Every row belongs to one group in each of 4 separate groupings. Each group adds its own fixed numbers to the row, and there is some noise. The rows also spread widely along 13 directions, which tell nothing about the answers.
(in the rows, 128 means zero)
Known rows, each followed by its group in each grouping:
[142 104 123  91 124  77  66 168 158 112 109 157 153 147 165  86 150 152
 111 100 155 112 113 101 161 122 180  73 133 106 119]  (3) vumi j530 j386
[ 91 137 109 113 148 152  91 123 124 139 161 114 137 141 185 121 130 153
  59 119  85 133 102  92 122 150 110 170 125  58 129]  (4) romi j836 j851
[152 136 109 120 136 117 114 112 148 139 136 119 163 100 178 108 158 170
  81 125  90 112 124 115 140 117 162 143 127  76 147]  (2) dege j827 j268
[175 183 107 148 102 110 120 105 133 180 100 120 232 149 156 132 167 125
 134 122 139 130 134 153  73 128 131 160  67 127 107]  (4) Fev j836 j375
[113 117 126 139  51 190  97 148 168 128 120  80 133 146 107 145 115 102
  98  82 133  91 137 118 157 144 172 130 120 139 118]  (2) vumi j585 j268
[147 112 143 127  93  86 123 163 142  95  97 164 125  83 110 113 133 113
 145 130 119  97 143  99 186 103 192  98 129 120 128]  (0) romi j585 j426
[108 134 130 141 132 131  74 143 119 129 162 127 158 145 135 135 142  99
 118  97 100 142 127 113 131 141 103 127  85 102 116]  (1) bebut j326 j968
[157 185 126 123  83 152 115 118 165 143 144 136 167 166 100 134 122 129
 114 115  98  99  92 126 125 127 155 164 108 113 126]  (1) bebut j574 j426
[129 115 107 107  50  98 146 154 123 126  57 104 129 139 130 121  80 130
  99  96 183 108 119  65 122 149 194 151 105 138 118]  (3) dege j530 j968
[139 191 102 128 103 151 102  91 175 140 135 121 206 195 134 143 135 174
  96  95 141 136  65 133 107 135 139 164  62 139 133]  (0) Fev j827 j375
[158  94 122 122 112  64  91 158 127 158  99 157 125 115 156 101 152  95
 119 165 158 130 128  95 155 135 157 107 166 107  93]  (1) vumi j574 j386
[164 152 160 141 124  65 128 112 115 110 133 168 159 147 109 113 155 121
 144 174  71 136 110 109 187 120 161 144 119 128 147]  (4) romi j326 j851
[101 111 141 144 163  97  98 143  87 131 118  94 168 142 155 135 167 101
 125 112 119 147 136  94 141 166 128 115  97 133 119]  (3) romi j530 j426
[129 100 124 145  78 170 117 130 172 158 109  65 159 165 159 129 160 143
  67 122 138 103  88 112 158 153 180 141 143 138 133]  (1) vumi j827 j268
[115 131 137 143  93 146  76 130 121 112 139 106 112 163  61 144 111  70
 139  95 109 162 152 134 172 121 138  99 105 162 139]  (0) bebut j530 j386
[144 162 142 104 109 200  86  90 158 151 146  84 116 172  75 159 131 147
 102  97 106 151 142 154 147 125 177 120 157 135 151]  (3) vumi j836 j375
[172 123 121 131 136 127  79 139 159 148 126 140 170  73 144 126 186 133
 138 114 113 113 159 156 115 110 147  85 108  97 122]  (3) Fev j574 j386
[110 138  93 133 113 235 110  92 177 141 135  55 127 150  87 165 120 138
  77  81 178 170 124 134 121 133 177 107 104 167 159]  (1) Fev j574 j386
[131 142 137 127 100  90 116 130 117 118 120 130 143 110 145 108 126 136
 107 119  61 109 139 109 167 101 156 161 115  84 148]  (0) dege j827 j375
[166 124 140 153 157  86 133  91  75 162 121 106 141  89 150 136 183 107
 114 183  75 169 163 124 149 119 136 135 144 103 152]  (1) romi j827 j968
[125 146  81 149  70 162 150 126 167 158 111 109 156 155 121 152 107  98
  72 116 186 113  81 104 104 160 143 170  86 132  88]  (1) vumi j530 j268
[185 148 124 111  87 108  87 103 134 106 117 167 163 108  82 152 124 180
 191 133  99 135 120 134  92  92 138 114  77 108 147]  (0) vumi j836 j386
[154 130 120 154 107 146  73 136 180 135 111 101 202 151 152 108 167 124
 116  97 123 125 117 153 149 106 154  87  84 155 153]  (3) Fev j326 j426
[149 117 163 117 126 127  97 120 136 130 146 125 134 123 123 140 162 171
 132 160  63 121 103 100 171 149 154 141 154 107 134]  (2) dege j585 j375
[120 109 122 165  86 137  80 144 142 151 118  84 175 178 138 130 149  78
 118 117 137 132 104 114 147 166 111 129  88 159 103]  (2) dege j530 j386
[ 95 143 106 110 120 176  86 137 143 145 136  84 127 156 134 131 109 121
  76  66 147 138 150 114 125 136 162 121 127 110 132]  (1) Fev j836 j426
[131  99 115 103 111 137  51 161 167 133 133 141 115 142 120 116 131 108
 122  88 186 152 146 113 158 137 167  63 141 142 105]  (4) dege j326 j968
[133 133 133 102 113 113 140 154 133 110 131 168 117  73  89 152 135 142
 135 121 116  90 124  77 123 153 187 144 108  95 106]  (3) bebut j574 j386
[164 134 132 150 101 127 109 128 123 122 131 160 154  88  60 180 151 106
 200 133 125 140 141 126 100 148 132 122  67 146  99]  (4) bebut j326 j851
[161 147  98 109 112  76 103 137 156  96 120 197 112  79 112 101 103 123
 122 125 122 131 137 123 153  66 170  96 105  81 148]  (3) vumi j836 j851
[107 104 120 124 172 155 124 122 131 138 154 108 142 118 150 170 185 169
  99 143 153 156  92  77 120 193 151 137 104 134 120]  (4) bebut j827 j968
[154 163 168 139  78 124  79 115 144 146 153 135 163 211  94 131 142  95
 131 143  85 127 107 140 177 132 126 148 128 141 111]  (0) vumi j326 j968
[139 132 139 165 104 108  57 133 145 143 113  98 213 192 163  98 176  99
 126  95 107 126 113 152 155 120 127 100  78 153 144]  (3) bebut j574 j851
[149 133 136 124  97 111 114 111 129 126 113 109 172 131 163 106 141 182
 111 136  58 111 112 116 138 101 141 154 106  89 167]  (0) dege j836 j968
[183 159 143 140 107  57 109 133 119 148 106 150 183 105 148 103 170 106
 142 143  76 100 170 146 153  94 154 136 121  95 126]  (0) Fev j827 j426
[154 174 137 132  92 157  90 121 186 196 150 112 164 234 129 109 153  94
  62 118 131 110  98 151 167 157 146 144 176 130  88]  (1) dege j530 j268
[148 109 119 111 108 126  47  95  79 169 110  76 107 145 145 120 101 126
 121 126  94 200 166 130 117 103 109 114 162 101 163]  (1) dege j836 j968
[116 148 141 150 109 129 163 153 126 150 150 114 145  99 133 140 163  75
  85 133  99  80 153  96 154 167 159 184 111  99  85]  (2) bebut j326 j968

New rows. What belongs after each?
[127 153 156 124 103 141  59 133 144 134 148 131 177 177 126 141 147 148
 135 104  85 112 101 128 135 150 117 146 108 113 105]  (0) Fev j585 j375
[158 145 126 107  96 124 102 103 133 147 123 139 114 146 103 128 116 134
 118 151 111 152 113 120 142 120 148 142 155 114 131]  (0) romi j836 j386
[161 168 144 102 101 154  48 118 140 186 163 111 136 179 134 135 148 105
 101 124  83 115 145 147 140 152 132 159 186  82  93]  (2) vumi j827 j426
[104 121 140 122 114 162 116 160 161 141 147 101 106 136 132 122 146  97
  49 102 110  84 143 112 188 148 184 133 168  94 107]  (3) vumi j530 j268
[144 154 117 148 123 113  91 138 143 136 147 171 122  94  92 141 137  48
 138 124 123 149 156 145 154 110 122 101 105 115 103]  (0) romi j827 j426
[129 117 142 148 117 159 107 109 128 144 137 101 146 138  92 176 165 126
 145 141 124 148 107 116 122 172 132 136 102 162 117]  (0) bebut j574 j386
[154 153 140 112 137 179  67  82 147 147 178 114 122 164  95 158 151 165
 113 131  76 162 102 143 139 140 138 133 157 111 150]  (1) bebut j827 j851
[102 145 117 141  85 135 139 119 108 160 101  77 125 182 118 138  98  86
  73 124 161 142 114  87 138 171 160 186 126 146 111]  (1) Fev j574 j851
[146 125 140  96 116 132 101 115 105 113 116  98 136 138  94 157 132 163
 148  96 143 145 174 112 118 136 188  99 122 135 141]  (4) vumi j530 j968
[128 159  77 116 107 163 114 136 214 137 140 170 145 130 123 136 126 135
  83 101 197 123  70 121 119 132 151 121  93 116  92]  (0) romi j836 j375
[154 144 148 141  89 135  82 112 131 137 122 111 127 164  63 139 129  77
 158 121 117 162 152 150 175 110 161  97 131 180 147]  (0) bebut j574 j426
[148 175 129 122 151  73 115 135 150 126 150 167 193 168 135 109 177 109
 113 121 148 112 126 120 163 136 171 110 102 121  99]  (2) vumi j530 j386
[106 126 115 103  84 159 106 135 129 120 118  82 109 132 118 131  90 120
  86  68 151 124 165  91 143 134 188 129 131 117 133]  (2) romi j326 j968
[193 138  88 131  87 125  91 116 185 154  96 141 166 119 129 114 145 127
 129 120 170 140 129 161 116  96 151  85 108 138 114]  (0) dege j530 j386
[144 102 128 143  84 127 130 144 161 109  95 123 158  82 112 142 163 151
 146 114 137 102 127 108 144 128 191 106  85 143 132]  (0) dege j827 j386
[ 89 129 106 103 174 109  93 152 106  98 133 122 150 117 151 129 128 141
 110  66 158 149 162  80 117 143 162  98  78 106 129]  (4) Fev j530 j426
[ 95 149 105 103 165 140  77 128 120 173 152 104 131 153 175 118 139 122
  55 102 128 158 138 112 112 160 126 147 143  82 111]  (3) Fev j836 j386
[161 132  72 111 114 161  96  98 155 122 119  99 146  90 135 138 123 171
 109 100 145 148 143 134  92  94 156 103  91 101 156]  (2) vumi j530 j386
[153 119 104 137  64 135  56 149 157 127 116 146 133 119 102 124 108  89
 150 106 119 139 117 134 124 108 118 108  87 127 124]  (3) bebut j326 j386
[122 135 116 133 150 157 121 105 154 105 167 100 162 106 157 133 157 177
  78 128  80 127 108 107 149 115 149 139  86  95 168]  (2) vumi j326 j968
[163 146 130 107 115 110 146 143 173 158 119 155 167  93 165 120 178 173
  88 139 115  54  99 100 122 161 183 172 141  68  85]  (3) dege j574 j851
[122 160 115 113 168 114 136 103 112 106 164 157 133 101 110 152 133 143
 114 138 108 159 128  88 124 130 152 145  93  98 140]  (4) vumi j574 j386
[144 155 130 127 160 171 140  84 161 179 137  79 162 163 136 152 193 169
  68 140 159 143 107 130 132 178 191 143 147 151 128]  (3) Fev j574 j851
[160 112 131 154  94 132  73 102 134 166 112  75 177 180 153 120 169 125
 121 154  99 153  97 133 156 143 126 135 126 156 150]  (2) dege j827 j386
[161 155 136 128 102  99  90 124  91 121 131 142 166  82 123 152 137 123
 160 114  47 111 166 133  95 109 111 149  70  63 129]  (3) vumi j827 j968
[104 109  94 124 150 186 114  98 181 123 157 112 122 131 137 147 145 183
  70 153 138 167  48  98 143 140 139 132 107 127 154]  (0) vumi j836 j386
[149 154 131 103  88 158  94 123 150 137 136 120 117 174  74 148 106 114
 118 115 140 126 119 114 159 148 170 130 153 139 116]  (2) romi j530 j426
[147 123 150 136 119 153  90 128 122 175 119  87 177 135 120 170 185 136
 145 103 148 110 166 142  92 184 148 119 129 135  73]  (0) Fev j530 j268
[158 153  78 131  87 122  85  99 168 122 134 145 147 144 137 104  96 120
  95 145 112 155  74 124 145  79 118 138  88 111 164]  (2) vumi j574 j386
[145 168  95 109  58 190 110 132 195 146 158 165 104 123  86 152  95 120
  86 134 114 105  87 117 125 139 143 184 122  94 102]  (4) Fev j827 j386
[142 110 105 122 118 144 116 113 148 141 128 125 124 104 165 144 131 187
  84 191  77 135  28  73 124 155 120 196 120  89 148]  (3) Fev j827 j426
[133 139 122 141  85  96  90 135 120 126 104 144 170 146 129 133 109 118
 145 120 109 130  89  97 111 150 106 156  65 121 109]  (3) dege j585 j851
[106 142 117 125 116 102  78 133 141 134 124 116 190 209 180 101 134 130
  85 105 134 133  68  96 141 149 130 143  88 126 131]  (3) vumi j574 j386
[143 148 136 105  88 138 119 136 157 109 147 158  98  97  74 143 109 119
 115 117 108 101 153 117 163 102 182 124 134  95 123]  (0) vumi j574 j968
[100 146 105 145 117 204  85 123 181 159 155  78 174 178 167 130 153 128
  51  91 124 125  96 132 129 143 123 139 107 113 121]  (1) vumi j585 j386
[ 77 116 142 121 107 193 102 156 148 122 158  92 106 128 112 164 135 122
  80  78 118 100 141 100 159 166 161 136 128 106 109]  (0) romi j827 j968
[112 127 136 129 107 126 149 154 163 128 119 139 133 149  84 156 142 107
 116 123 189 120  81  78 164 183 198 133 104 177  94]  (3) bebut j574 j375
[140 134 120 146 129 139 105 110 126 176 114  62 173 122 179 116 179 111
  78 118 101 133 165 148 126 120 144 134 126 111 141]  (3) vumi j574 j386
[140 174 116  94 102 123 108 100 159 139 125 134 152 223 126 115 107 163
  79 120 149 142  60 110 153 138 162 157 137 135 128]  (0) romi j530 j375
[156 158 125 105  82 127 124 137 169 141 133 156 139 137 138 120 120 143
  85 149  91  86  75  93 141 138 157 188 140  80 108]  (3) vumi j326 j426
[150 155 101 111 132 120 155 115 164 159 140 165 146 117 152 134 155 160
  74 187 123 115  52  90 115 161 143 191 125  82 100]  (3) vumi j836 j386
[173 130 110 110 134 123  83 128 149 156 129 147 147  92 143 128 164 138
 125 129 151 138 158 135 110 121 153  98 130 105 116]  (4) Fev j574 j968
[140 162 126 104 112 110 173 103 139 122 122 132 151 129 135 122 115 191
  78 145  84  99  68  72 131 143 182 202 113  91 150]  (3) dege j574 j268
[191 121 128 132 110 103  49 108 157 126 117 165 163 135 109 126 143 154
 180 143 115 170  89 138 140  95 122  74 108 140 148]  (1) dege j585 j375
[135 108 146 127 112  92  85 134 143 126 112 124 140 180 145  95 145 126
 101 139 119 138  95 111 209 120 161 105 154 143 139]  (0) romi j530 j375
[121 166 147 128 134 124 112 128  99 137 136 110 151 118 138 131 138 104
 108 108  57 116 163 117 132 134 134 157 117  83 127]  (3) romi j585 j426
[126 124 136 116 181 179 120 136 176 115 162 123 142  92 110 166 188 177
 105 114 129 117 115 110 140 162 183  94 111 123 128]  (3) Fev j530 j426
[152 182 111  88 141 107 102  96 156 151 133 143 165 202 138 109 140 175
  82 113 175 144 100 127 130 145 175 133 140 125 114]  (0) Fev j530 j851
[134 130 115 102  76 102 102 141 125 107 113 122 115 128 150  98  90 139
  92 122  81 107 114  79 170 107 175 163 132  89 160]  (2) bebut j827 j426
[147 121 162 115 122  99 128 129 122 155 100 112 160 156 158 116 180 157
 104 157 108 106 107  93 157 172 183 149 170 124 115]  (3) romi j585 j386
[116 134 110 168 111 149 170 107 145 145 108  43 207 144 193 127 175 156
  48 134 118 107  99 102 145 145 169 182  68 142 166]  (2) Fev j827 j968
[159 138  94  83 115 149 134 147 204 139 124 150 145  88 166 121 150 190
  75 120 170  63  91  87 121 145 206 137 148  78 103]  (2) romi j574 j426
[170 112 130 125  92  62  89 148 126 147  85 156 157 130 157 101 146 122
 149 160 126 121 110 110 142 122 139 117 138 115 113]  (0) romi j836 j426
[139 156 134 141 138  93  82 119 106 141 144 130 141 146 120 117 151  55
 120 120 106 163 176 141 179 113 140 106 131 122 132]  (2) romi j827 j386
[129 131 137 105 186 115  52 127 108 134 162 126 155 123 164 131 176 163
 128 101  84 149 145 117 123 136 131 101 129  75 140]  (1) bebut j827 j426
[170 166 120 123 125 107 162 110 161 161 124 155 171 118 144 129 167 161
 107 173 122 109  90 112 124 141 164 170 122 106 106]  (0) dege j836 j426
[131 160  87 103 116 158 131 124 151 131 110 106 151  79 126 142 119 156
 109  56 166 119 181 128  78 111 186 116  87  99 124]  (0) dege j836 j426
[123 191 108 122 114 115 132 117 149 141 134 123 177 166 157  97 119 120
  61  97 103 119 119 124 137 109 150 163  87  97 146]  (3) dege j836 j968
[141 142 154 172 117 103 124 121 116 171 118 101 173 169 122 136 182  75
 119 140 123 135 136 129 160 164 148 142 122 150 102]  (1) dege j827 j851
[107  85 138 142 167 119  54 153 133 128 144 116 148 143 148 123 180 119
 123 113 143 166 132 117 169 134 136  52 113 135 138]  (1) Fev j836 j968
[113 141 112 152 129  99 151 144 124 102 126 152 159  98 108 157 129 108
 131 124 140 128 104  78 129 147 153 147  45 126 121]  (1) Fev j827 j426
[148 125 136 155 108  87  77 110 126 152 112 123 150 187 144  93 148  83
 112 156 118 166 107 131 187 120 124 122 144 151 133]  (0) romi j326 j851
[124 160 123 120  96 152 104 122 134 136 128 108 159 158 122 152 121 130
 101  87 120 122 115 115 113 152 142 158  93 115 125]  (3) romi j827 j968
[149 147 108 132  91  98 137 126 145 135 114 111 165 146 179  82 136 125
  63 137 104 100 112 110 169 102 166 158 111 107 152]  (2) bebut j530 j968
[123 147 112 139  77 137 103 140 182 153 144 150 123 169 128 109 112  72
  65 135 132 112  80 117 180 136 132 154 140 118  98]  (0) romi j574 j268
[141 104 141 152 104 122  38 122 115 152 110  73 159 156 149 109 150 101
 131 105  84 159 161 157 162 101 108  93 127 135 146]  (0) dege j530 j375
[138 163 137 122 126 163 117 123 176 118 169 150 155 116  97 153 152 157
 108 120 106 104 109 127 141 129 158 133  94 109 127]  (0) Fev j574 j968
[ 86 140 106 109 131 157 152 102 135 114 134  99  81 165  93 145  90 135
  51 115 173 166 100  78 168 156 191 146 140 146 138]  (0) romi j530 j851
[111 121  86 129 161 156  98  85 158 127 151  97 158 145 199 123 149 193
  47 139 115 175  47 103 136 124 110 142  92 108 179]  (0) romi j827 j968
[143 133 143 141 135 112  96  96  89 172 130  81 132 157 146 121 166  88
  97 151  89 169 178 141 171 131 149 141 169 124 141]  (4) vumi j827 j851
[123 115 136 140 195  63  93 127  97 151 123 103 162 151 182  97 191  90
 102 132 150 177 163 112 178 126 160  76 141 134 136]  (1) vumi j574 j426
[136 164 108 146  75 116  93 126 136 136 124 134 171 173 121 116 110  79
 121 118 110 142 121 133 132 104 116 143  74 126 132]  (4) vumi j836 j386
[107  93 152 138 114 115  79 173 103 123 127  76 151 120 180 102 161 107
 106 105  52  86 163 101 176 132 143 128 128  92 136]  (2) bebut j530 j426
[106 134  90  93 144 120 140 131 135  94 125 128 146 127 149 127 113 189
  89 101 153 133  87  59 117 144 184 146  81 116 148]  (4) bebut j530 j426
[142 164 124 110 127 132 123 108 154 145 132 121 198 187 156 143 160 196
  88 126 127  99  55 102  98 183 149 178  99 106 101]  (3) vumi j530 j851
[118 118 149 108 114 206  98 105 124 140 148  69 113 148  99 178 134 178
 108 117  94 138 118 105 120 164 153 142 151 110 143]  (1) romi j836 j968
[129 128 152 145 107  96 148 163 148 129 124 165 132 118  84 134 161  75
 127 148 158 110 133  98 186 159 192 129 123 153  81]  (0) Fev j326 j386
[ 93 154 114 132 144 129 111 115 118 149 133  87 187 189 166 128 132 136
  85 101 129 154  97  92 113 162 127 159  85 119 132]  (1) dege j836 j426
[144  80 123 115  74 151   4 155 143 144 114 122  87 135  96 136 121  90
 155  96 134 162 147 136 146 132 134  68 154 140 122]  (3) bebut j827 j386
[110 128 103 148 181 140 133 102 131 162 151 115 120  99 162 144 158 116
  62 171 120 175  93  97 134 172 108 161 121 106 113]  (3) dege j585 j851
[163  95 130 148 157 120  97 126 111 169 118  94 160  89 142 147 206 120
 145 131 144 150 172 141 107 147 144  80 131 126 108]  (1) bebut j530 j268
[149 125  99 132 131  69 110 133 143 131  95 159 174 100 164 103 147 133
 126 114 170 139 132 114 122 115 153  97  90 118 113]  (0) dege j585 j268
[118 103 123 141 128 111  81 126 112 108 113  99 145 131 138 127 129 120
 131 119 110 163 132 110 154 110 127 100  90 132 156]  (0) vumi j530 j426
[151 167 129 111 146 112  89 110 123 140 131 119 191 179 143 121 152 149
 123 107 120 145 136 127 124 133 155 124 108 127 137]  (4) Fev j530 j426
[167 145 129 118 154  69  75 145 142 127 141 186 203 118 155 133 189 159
 166 133 132 111 104 109 116 154 139 111  87  99  96]  (2) Fev j827 j426
[151 117  88 119 106 176 127 137 211 118 138 166 119  75 107 147 137 169
 103 135 156 114  65 102 126 132 170 113 108 113 120]  (1) bebut j585 j386
[139 182  83 118 146 138 115  80 133 157 136 129 170 149 142 149 123 152
 101 129 150 175  89 120  72 139 109 160  84 109 124]  (0) romi j836 j426
[129 161 116 101  55 141 101 124 166 138 120 137 130 208  97 141  75 126
  97 116 152 125  49  88 141 156 153 178 115 137 107]  (3) vumi j574 j375
[111 122 140 127 105 174  82 129 135 141 149  81 152 150 137 159 147 141
 107 106  97 108 113 104 132 166 133 156 118 109 113]  (2) vumi j574 j375
[104  93 108 111 133 155  74 159 156 140 152 134  75 108 129 125 137 101
  89 120 146 159 136 105 174 134 154  94 164 109 116]  (4) bebut j836 j375
[112 105 141 142 133  98  63 151 118 112 142 152 107 130 119 110 126  84
 123 138  89 160 131 101 198 113 126  95 130 115 141]  (1) Fev j585 j386
[117 148 132 107 101 110 100 135 113 136 137 142 126 157 138 126 113 118
  90 131  76 115  91  84 144 161 128 189 135  77 113]  (3) romi j827 j386
[162 127 137 130 138 149  97  87 148 121 115 111 151 139  92 154 165 169
 145 125 139 170 114 139 143 131 174  79 115 171 162]  (3) romi j585 j851
[180 103 105 134 144 123  41 115 140 173 139 127 129  94 151 125 167 100
 126 154 141 182 158 154 135 110 108  71 144 119 125]  (2) Fev j574 j968
